The rows of each matrix lie in a flat space through zero, up to rounding. After each matrix: how many dimensions does the smallest such space have?

[[ 17  -7  -4 -10 -15  12 -18   4  -8 -18 -18  11   0  15   1   7   0  12
    5   6]
 [ -7   6   2   0  12 -13  -9  11 -10  22  18 -12   2 -15  -4   6 -12 -16
    6  10]
 [ -4   2  19  -8  -8   3 -11 -28  -3  12 -10   0 -22  13  13   4   8  -1
   -9  27]
 [-10   0  -8  10   4  -2   9  -3   8   7  -5  -3   1  16  -6   5   6   8
   -1  -4]
 [-15  12  -8   4  12  -1   8   1 -11  21  -3   1  -9  11 -10   5   4  -2
   -5   6]
 [ 12 -13   3  -2  -1  -3 -10   3   2 -27   2  18 -10 -11   5  11  -1  -5
   16  -2]
 [-18  -9 -11   9   8 -10   9  -3   0  22 -12  -1  -6   1  -1   6   2   2
  -30   8]
 [  4  11 -28  -3   1   3  -3  51  -7   1  -9   2  12  10 -10  -8 -10  28
    7 -10]
 [ -8 -10  -3   8 -11   2   0  -7  15   9  -3 -18  19   8   4  -8   5  22
  -15  -1]
 [-18  22  12   7  21 -27  22   1   9  45  23 -35   2 -10  -1 -12 -18 -29
   -7  -2]
 [-18  18 -10  -5  -3   2 -12  -9  -3  23  43 -20  13   4  -3  -5  21  -6
    5 -10]
 [ 11 -12   0  -3   1  18  -1   2 -18 -35 -20  41 -16 -20   1   4   7   8
    0   8]
 [  0   2 -22   1  -9 -10  -6  12  19   2  13 -16  11  29  -3   5   5   8
   11 -24]
 [ 15 -15  13  16  11 -11   1  10   8 -10   4 -20  29 -14 -14  13 -31 -12
   31  -6]
 [  1  -4  13  -6 -10   5  -1 -10   4  -1  -3   1  -3 -14  17 -17   4   8
  -18  11]
 [  7   6   4   5   5  11   6  -8  -8 -12  -5   4   5  13 -17  10   0  -6
   22  -5]
 [  0 -12   8   6   4  -1   2 -10   5 -18  21   7   5 -31   4   0   5 -11
    8  -8]
 [ 12 -16  -1   8  -2  -5   2  28  22 -29  -6   8   8 -12   8  -6 -11  26
   18 -10]
 [  5   6  -9  -1  -5  16 -30   7 -15  -7   5   0  11  31 -18  22   8  18
   44   5]
 [  6  10  27  -4   6  -2   8 -10  -1  -2 -10   8 -24  -6  11  -5  -8 -10
    5  18]]
 -> 10

[[  4  -5  -3  -7  -3   2   7   1  -2   3   2  -6  -2  -2 -13  -2   0  -2
    8   1]
 [ -5 -11  -9  10 -10  -3 -16   9 -22  -3   1  -1 -11  -1  -5  -8  12   1
    9  -9]
 [ -3  -9  -7   7  -8  -2 -11   7 -17  -1   1  -2  -9  -2  -6  -7   9   0
    8  -7]
 [ -7  10   7  10   7  -2 -10  -4   7  -5  -4  10   5   4  23   5  -2   4
  -15   0]
 [ -3 -10  -8   7  -9  -2 -12   8 -19  -2   1  -2 -10  -2  -7  -8  10   1
    9  -7]
 [  2  -3  -2  -2  -2   1   2   1  -3   1   1  -3  -2  -1  -6  -2   1  -1
    4   0]
 [  7 -16 -11 -10 -12   2   9   8 -16   6   5 -14 -10  -6 -31  -9   6  -5
   22  -2]
 [  1   9   7  -4   8   1   8  -7  16   0  -1   3   8   2   9   7  -8   0
   -9   6]
 [ -2 -22 -17   7 -19  -3 -16  16 -36   0   4  -8 -19  -5 -23 -15  18  -1
   23 -12]
 [  3  -3  -1  -5  -2   1   6   0   0   3   2  -4  -1  -2  -9  -1  -1  -2
    5   1]
 [  2   1   1  -4   1   1   5  -1   4   2   1  -2   2   0  -3   1  -2  -1
    1   2]
 [ -6  -1  -2  10  -2  -3 -14   3  -8  -4  -2   4  -4   1   8  -2   6   2
   -3  -5]
 [ -2 -11  -9   5 -10  -2 -10   8 -19  -1   2  -4 -10  -2 -10  -8  10   0
   11  -7]
 [ -2  -1  -2   4  -2  -1  -6   2  -5  -2   0   1  -2   0   2  -2   3   1
    0  -3]
 [-13  -5  -6  23  -7  -6 -31   9 -23  -9  -3   8 -10   2  15  -6  15   5
   -3 -12]
 [ -2  -8  -7   5  -8  -2  -9   7 -15  -1   1  -2  -8  -2  -6  -6   8   0
    8  -6]
 [  0  12   9  -2  10   1   6  -8  18  -1  -2   6  10   3  15   8  -9   1
  -13   6]
 [ -2   1   0   4   1  -1  -5   0  -1  -2  -1   2   0   1   5   0   1   1
   -3  -1]
 [  8   9   8 -15   9   4  22  -9  23   5   1  -3  11   0  -3   8 -13  -3
   -5  11]
 [  1  -9  -7   0  -7   0  -2   6 -12   1   2  -5  -7  -3 -12  -6   6  -1
   11  -3]]
 -> 2

[[-15  25   3 -17 -22 -10   2  -7   3  21  17 -12   1   4   7   4  -9  11
   12   7]
 [ 25 -42  -5  26  35  20  -8  14  -3 -30 -23  24   1  -9 -12  -7  14 -15
  -25 -10]
 [  3  -5  -4   0   8  -8  10  -4  -1 -14  -8 -12  -6   5   1   1   1 -11
   11  -5]
 [-17  26   0  -4 -11 -39  41 -23  -8 -21 -19 -47 -20  15   9  12  -3 -15
   49   0]
 [-22  35   8 -11 -28 -17  12 -12  -3  17   7 -17  -3   4   8   7  -7  11
   19  11]
 [-10  20  -8 -39 -17 -25   8 -14  11  18  28 -37  -4  20  13   5 -17  -3
   36  -3]
 [  2  -8  10  41  12   8  12   4 -17 -30 -41  18  -6 -15  -9   0  17  -3
  -16   4]
 [ -7  14  -4 -23 -12 -14   4  -8   6  13  17 -21  -2  11   8   3 -10   0
   20  -1]
 [  3  -3  -1  -8  -3  11 -17   6   6  17  16  13   9  -3  -1  -4  -3   8
  -13   1]
 [ 21 -30 -14 -21  17  18 -30  13  17  15  30  14  12   4  -2  -9  -6  -3
  -17 -12]
 [ 17 -23  -8 -19   7  28 -41  17  16  30  37  29  19  -4  -3 -10  -6  11
  -32  -5]
 [-12  24 -12 -47 -17 -37  18 -21  13  14  29 -54  -9  28  16   8 -21 -10
   53  -6]
 [  1   1  -6 -20  -3  -4  -6  -2   9  12  19  -9   2   8   4   0  -8  -1
    8  -4]
 [  4  -9   5  15   4  20 -15  11  -3   4  -4  28   8 -13  -7  -5   7  10
  -28   4]
 [  7 -12   1   9   8  13  -9   8  -1  -2  -3  16   4  -7  -5  -4   5   1
  -17  -1]
 [  4  -7   1  12   7   5   0   3  -4  -9 -10   8   0  -5  -4  -1   5  -2
   -8   0]
 [ -9  14   1  -3  -7 -17  17 -10  -3  -6  -6 -21  -8   7   5   5  -2  -5
   21   1]
 [ 11 -15 -11 -15  11  -3  -3   0   8  -3  11 -10  -1  10   1  -2  -5 -11
    8 -10]
 [ 12 -25  11  49  19  36 -16  20 -13 -17 -32  53   8 -28 -17  -8  21   8
  -52   6]
 [  7 -10  -5   0  11  -3   4  -1   1 -12  -5  -6  -4   4  -1   0   1 -10
    6  -6]]
 -> 3

[[ 36   0   0  -1   5   3   5 -11   2   5   1   3  -5  -8   4   6  -5  17
    4   6]
 [  0 -16  18   9   6   5  10  -1   2  15   8   7  -8   3   0   4   9   3
   -6  10]
 [  0  18  17   1   7   7  -6   1   5  -5   2   1   1 -17   1   5  15   9
   32  -4]
 [ -1   9   1  11  -6  -1   9  -1  19  -6 -17 -11   7   8   4  10   3  -7
   -2  -4]
 [  5   6   7  -6  31  -6  12   0  13  -1  -8  -1 -25  -7  -3   8  -6   0
   19   8]
 [  3   5   7  -1  -6  10   7   0   5  -7  14   6   7  -2   4  -8   2  -6
  -22 -16]
 [  5  10  -6   9  12   7  54   6  -5   0   4  -7  -4  -5 -11 -18  -5  -9
   -8  17]
 [-11  -1   1  -1   0   0   6  34   4   6 -15  -2 -11  17   2   6  -5 -13
    5  -7]
 [  2   2   5  19  13   5  -5   4  -6  -5  21   3  12   4 -17  17  11   0
  -20  -6]
 [  5  15  -5  -6  -1  -7   0   6  -5   3  14  -2   8   7   1  -1 -14   6
   -9   0]
 [  1   8   2 -17  -8  14   4 -15  21  14  14   3  -1 -13  19   0 -17  -1
    8  -3]
 [  3   7   1 -11  -1   6  -7  -2   3  -2   3  32   5 -12   4  -9 -14   3
   -8   7]
 [ -5  -8   1   7 -25   7  -4 -11  12   8  -1   5  20  -1   6  -1 -12   2
  -10   0]
 [ -8   3 -17   8  -7  -2  -5  17   4   7 -13 -12  -1  19 -26   4   3  11
    4  13]
 [  4   0   1   4  -3   4 -11   2 -17   1  19   4   6 -26  25  13  -3   7
   -3   3]
 [  6   4   5  10   8  -8 -18   6  17  -1   0  -9  -1   4  13  38  -3   5
   -8  -8]
 [ -5   9  15   3  -6   2  -5  -5  11 -14 -17 -14 -12   3  -3  -3  53   7
   15  -7]
 [ 17   3   9  -7   0  -6  -9 -13   0   6  -1   3   2  11   7   5   7   6
   13  -3]
 [  4  -6  32  -2  19 -22  -8   5 -20  -9   8  -8 -10   4  -3  -8  15  13
    4 -14]
 [  6  10  -4  -4   8 -16  17  -7  -6   0  -3   7   0  13   3  -8  -7  -3
  -14  19]]
 -> 15

[[ 31 -22  -2 -14  13  18 -28 -15  -1   3  -1  21 -24 -19  -7   6 -21  19
   10  -7]
 [-22  -3  21  15   8  -3  20  19   4   1  -9  -3 -17  -4   2 -10  22 -26
    7  -3]
 [ -2  21 -50  24  -1  10  10 -26  -2  28  42 -17  25  -2  -2   1  -3  10
  -26  37]
 [-14  15  24   5  -1 -19   2  13  -6   6 -24   7   0  11   6  22   8  -8
  -11  -6]
 [ 13   8  -1  -1   3  -1   9  -1  -9   4   8  -5 -11  -6  -1  -6   4   4
  -13  18]
 [ 18  -3  10 -19  -1 -10  -7   3  -4  -1 -15  15  -9   1   2   5 -10  10
    0  -8]
 [-28  20  10   2   9  -7  14   4  -9   2   9 -12  12  -9   4  -2  13  -3
  -16  19]
 [-15  19 -26  13  -1   3   4 -16  -3  13  24 -15  27   0   0   6   0   7
  -18  22]
 [ -1   4  -2  -6  -9  -4  -9  -3   0  -8   0  -2  21  10   1   9  -8   8
   -3  -5]
 [  3   1  28   6   4  -1   2  13  -8 -12 -10  -6 -22  -1  -2   1  14 -10
   -4   2]
 [ -1  -9  42 -24   8 -15   9  24   0 -10 -15  17 -10 -10   7  -7   2  -4
    2 -13]
 [ 21  -3 -17   7  -5  15 -12 -15  -2  -6  17 -11   0   2  -8   2  -7  10
   -4   9]
 [-24 -17  25   0 -11  -9  12  27  21 -22 -10   0  21  15   7 -10   8 -23
   19 -31]
 [-19  -4  -2  11  -6   1  -9   0  10  -1 -10   2  15  12   2  13  -1  -8
   11 -18]
 [ -7   2  -2   6  -1   2   4   0   1  -2   7  -8   7   2   0  -2   4  -4
   -2   4]
 [  6 -10   1  22  -6   5  -2   6   9   1  -7   2 -10  13  -2   7   4 -14
    7 -12]
 [-21  22  -3   8   4 -10  13   0  -8  14   2  -7   8  -1   4   4  11  -4
  -15  16]
 [ 19 -26  10  -8   4  10  -3   7   8 -10  -4  10 -23  -8  -4 -14  -4  -3
   19 -14]
 [ 10   7 -26 -11 -13   0 -16 -18  -3  -4   2  -4  19  11  -2   7 -15  19
   -1   0]
 [ -7  -3  37  -6  18  -8  19  22  -5   2 -13   9 -31 -18   4 -12  16 -14
    0   2]]
 -> 8
